The same things were measured in two ways. Each way mixes the same 6 hidden numbers, adds some noise and spreads widely along 3 directions of its own, which tell nothing about the thing.
In the rows, 128 means zero.
Some things both ways: the first way, then the second way.
[133 135 135 135 130 115 143 161 144 131 112 153 116 139 121 115  84 138]
[ 90  74 167 136 126 151 124 175 149 134 139 134 168 151]

[116 128 155 110 140 104 116 138 124 154 120 178 109 146 154 121  86 118]
[108  94 181  84 100  83 107 143 111 145 130 152 195  92]

[101 126  90 107 143  76 114 111 119 124 136 165 105 167 162 137 142 135]
[156  98 198 111  91 136 184 121 138 102 133 121 167 164]

[ 79  81 127  46 135  42 154  89 160  47 161  98  94 157 159  66 128 125]
[165 100 166 105 165 142 174 101 143 108 140 100 177 182]

[139 117 143 186 131 161 139 152  88 160 106  99 132 159 143 164 141 153]
[172 129 178 156 129 131 208 177 141  82 129 158 128 173]

[124 128 145 146 127 125 166 156 149 129  99 126 133 134 133 117  91 145]
[117  87 159 158 137 134 182 212 127 115 104 144 139 172]

[105 129 168 133 107 108 149 134  91  68 121 102 132 159 132 118 121 145]
[109 143 155  78 113 153 128 142 161 125 168 163 167 102]

[ 76 108 160 111 134 103 112 115 108 108 111 132 122 169 195 122 126 127]
[144 116 172  94 116 105 193  97 119  86 164 138 151 140]

[ 88 128 140 115 150 117 147 116 178 126 106 168 147 137 209 121  96 138]
[116  97 146 107 157  86 198 124  79 105 116 116 149 158]

[116 151 143 147 125 126 139 156 141  95 102 158 143 147 151 122  84 147]
[ 90  99 161  92 138 144 142 134 150 112 172 137 162 139]

[132 105 136 132 129 116 140 122  79 120 139  94 103 168 107 149 145 141]
[217 170 179 139  99 112 163 191 141 121  89 180 166 119]

[101 120 138 113 130 106 125 148 154  68 106 138 109 158 130 102  77 135]
[166  97 202  99 140 137 174 162 163  99 147 143 169 174]

[168 158 127 123 154 135 141 138 154 131 155 201 126 137 105 141  66 146]
[ 97 113 187  78 161 135  86 136 146 144 128 122 203 136]

[143 144  88 163 156 139 180 121 158 167 139 153 159 137 174 163 144 167]
[152 133 126 141 156  97 179 150  86 128  79 125 153 146]

[144  99 142 139 164 158 150  89  97 183 154 115 131 156 161 187 158 149]
[169 183 116 158 126 103 171 140  88 129  68 139 151 117]

[123  96 115 134 157 118 123 152 167 179 110 140 104 145 169 120 107 129]
[176  63 180 143 127  97 169 168 116 125 103 134 179 161]

[107 131 134 109 119  85 120 136 102  77 121 142  99 166 112 118 100 132]
[118 108 187 107  88 173 134 150 178 118 162 147 170 135]

Other things, the second way, with their names:
(284): [111 145 110 137  97 148 180 209 120 135  94 164 131 118]
(475): [177 143 165 105 142 133 120 128 161 128 149 151 190 117]
(316): [153 139 179 107 124 104 177  83 106  97 128 116 165 144]
(274): [224  92 170 139 142 119 205 142 137 103 116 126 167 183]
(10): [116 116 120 133 139 175 174 189 137 136  96 125 149 163]
(204): [252 177 157 169 105  97 142 169 138 130  99 185 178  96]
(136): [177  97 166 116  93 147 171 176 147 138 106 143 181 145]
(241): [132 117 113 123  91 140 162 156 121 144 120 146 158 111]
(283): [191  65 184 144 162 105 184 182 132 110 110 135 170 189]
(108): [139 176  95 134 115 164 173 146 131 129 113 144 139 117]
(304): [ 88 101 161  54 169 147 134 157 143 142 127 119 185 153]
(56): [194 140 168 122  53  91 173 179 108 135  83 176 168  95]
(386): [130 151 147 118 125 131 167  71 110 108 128 106 156 139]
(297): [155 115 154 134 102 158 203 163 157  90 158 157 131 155]
(128): [158  67 173 114  97 142 177 183 150 126 133 147 171 151]
(536): [127  91 221  90 132 107 145 193 141 115 123 157 177 155]
(47): [119  99 190 115 135 145 139 170 165 108 158 151 166 153]
(209): [208 180 141 171 123  91 123 129 125 124 122 169 171  88]
(399): [154 105 120 154 149 119 198 133 100 115 108 115 148 163]
(294): [191 122 159 148 115 141 141 161 146 142  98 135 184 140]
(7): [147 142 181  75 166 132 114 169 160 135 124 153 192 133]
(462): [130 152 138  97 148 133 169 110 125 109 138 128 155 138]
(79): [129 126 169 134 107 154 148 156 148 121 123 136 158 143]
(178): [153  92 144 185 109 118 171 124 109 114 119 120 150 149]
(387): [185  82 188 104 133 144 149 230 167 149  96 154 196 162]
(140): [217 172 112 190 118 123 187 120 116 110 104 137 145 131]
(230): [149 125 119 155 114 110 170 163  97 139  90 142 155 123]
(521): [148 149 129 125 116 119 147 113 121 125 136 142 160 105]
(185): [106 128 165 102 114 127 126 189 115 158  66 138 180 125]
(347): [131 134 124 148 121 156 140 202 144 147 104 155 156 126]
(57): [148 109 114 178 151 111 193 208 107 118 101 157 131 150]
(349): [156 131 194 106 187 116 214  85 114  67 125  93 146 212]
(131): [149 144 168  97 118  95 164 146 112 116 117 156 164 118]
(292): [136  96 191 101 138 119 134 112 134 121 139 116 189 149]
(163): [124 156 145 126 122 157  89 113 167 132 172 152 177  95]
(18): [151  81 140 174 147 138 185 158 137 105 143 132 143 173]
(97): [156  68 205 134 157  92 152 122 123 100 139 120 178 173]
(313): [157 156 134 131 113 145 128 164 153 137 130 164 169 104]
(384): [182 163 136 130 130 149 164 146 145 125 114 144 161 136]
(397): [191 156 121 148 133 160 216 120 133 101 112 118 139 170]
(491): [140  95 178  82 169 134 148 153 151 124 134 125 188 166]
(4): [142 132 140 137 163 114 122 125 129 126 140 138 172 125]
(127): [135 183 109 144  97 146 163 155 120 132  99 150 141 106]
(322): [177  96 145 146 129 157 181 179 148 128 107 131 163 168]

Some of these things the first way, each followed by its name:
[122 137 135 140 136 124 140 122 104 134 129 149 137 154 158 150 128 146] : (131)
[109 126 110 131 129 107 196 121 161  82 127 101 149 139 149 118 131 163] : (10)
[124  99 146 120 130 103 170 132 145 111 144  87 123 141 151  95 130 144] : (491)
[141 132 120 132 170 147 131 100 133 151 155 175 140 156 177 172 128 150] : (349)
[ 77  89 135 121 127  90 133 149 154  99  87  93 107 156 171  89 111 131] : (128)
[111  84  86 139 148  96 147 128 151 137 133  87 111 159 180 115 169 147] : (274)
[131 134 129 111 132 100 155 130 142  93 144 148 119 145 119 111  98 143] : (4)
[120 132 116 107 162 118 107  94 114 145 151 190 119 166 170 166 127 135] : (316)
[112 108 124 109 138 114 151 109 129  70 140 106 118 163 130 132 127 150] : (384)
[152 129 143 142 125 122 132 136  78 109 153 121 113 163  98 144 128 146] : (163)
[107  84 113 136 147 115 137 130 139 136 116  94 109 162 171 126 144 143] : (136)
[134 118 118 111 149  92 118 142 145 163 140 168  96 145 144 110 102 124] : (97)
[140 103  93 126 156 116 133 130 142 139 143 128 100 158 127 141 128 144] : (294)
[143 115 158 116 153 139 155 113 126 166 143 147 124 139 134 151 104 137] : (185)
[135  90 120 150 147 126 149 161 170 166 113 100 111 140 161 107 119 140] : (283)
[121 114 106 170 146 132 121 126  88 190 114 127 122 170 175 177 170 146] : (56)
[138 143 147 138 125 113 143 157 124 139 119 158 121 139 118 120  88 136] : (536)
[115 110  82 152 153 133 158 100 132 111 140 101 143 168 181 166 179 170] : (397)
[111  79 187  80 131 104 126 111  90 113 136  99  84 163 121 118 106 114] : (79)
[106  98 109 127 144 113 150 137 174  96 110 102 114 153 150 113 112 149] : (322)
[131 141 128 208 127 169 183 146 107 155  97 101 174 147 169 177 155 174] : (284)
[117 131 130 139 138 135 155 104 101 106 129 127 141 161 143 169 138 158] : (127)
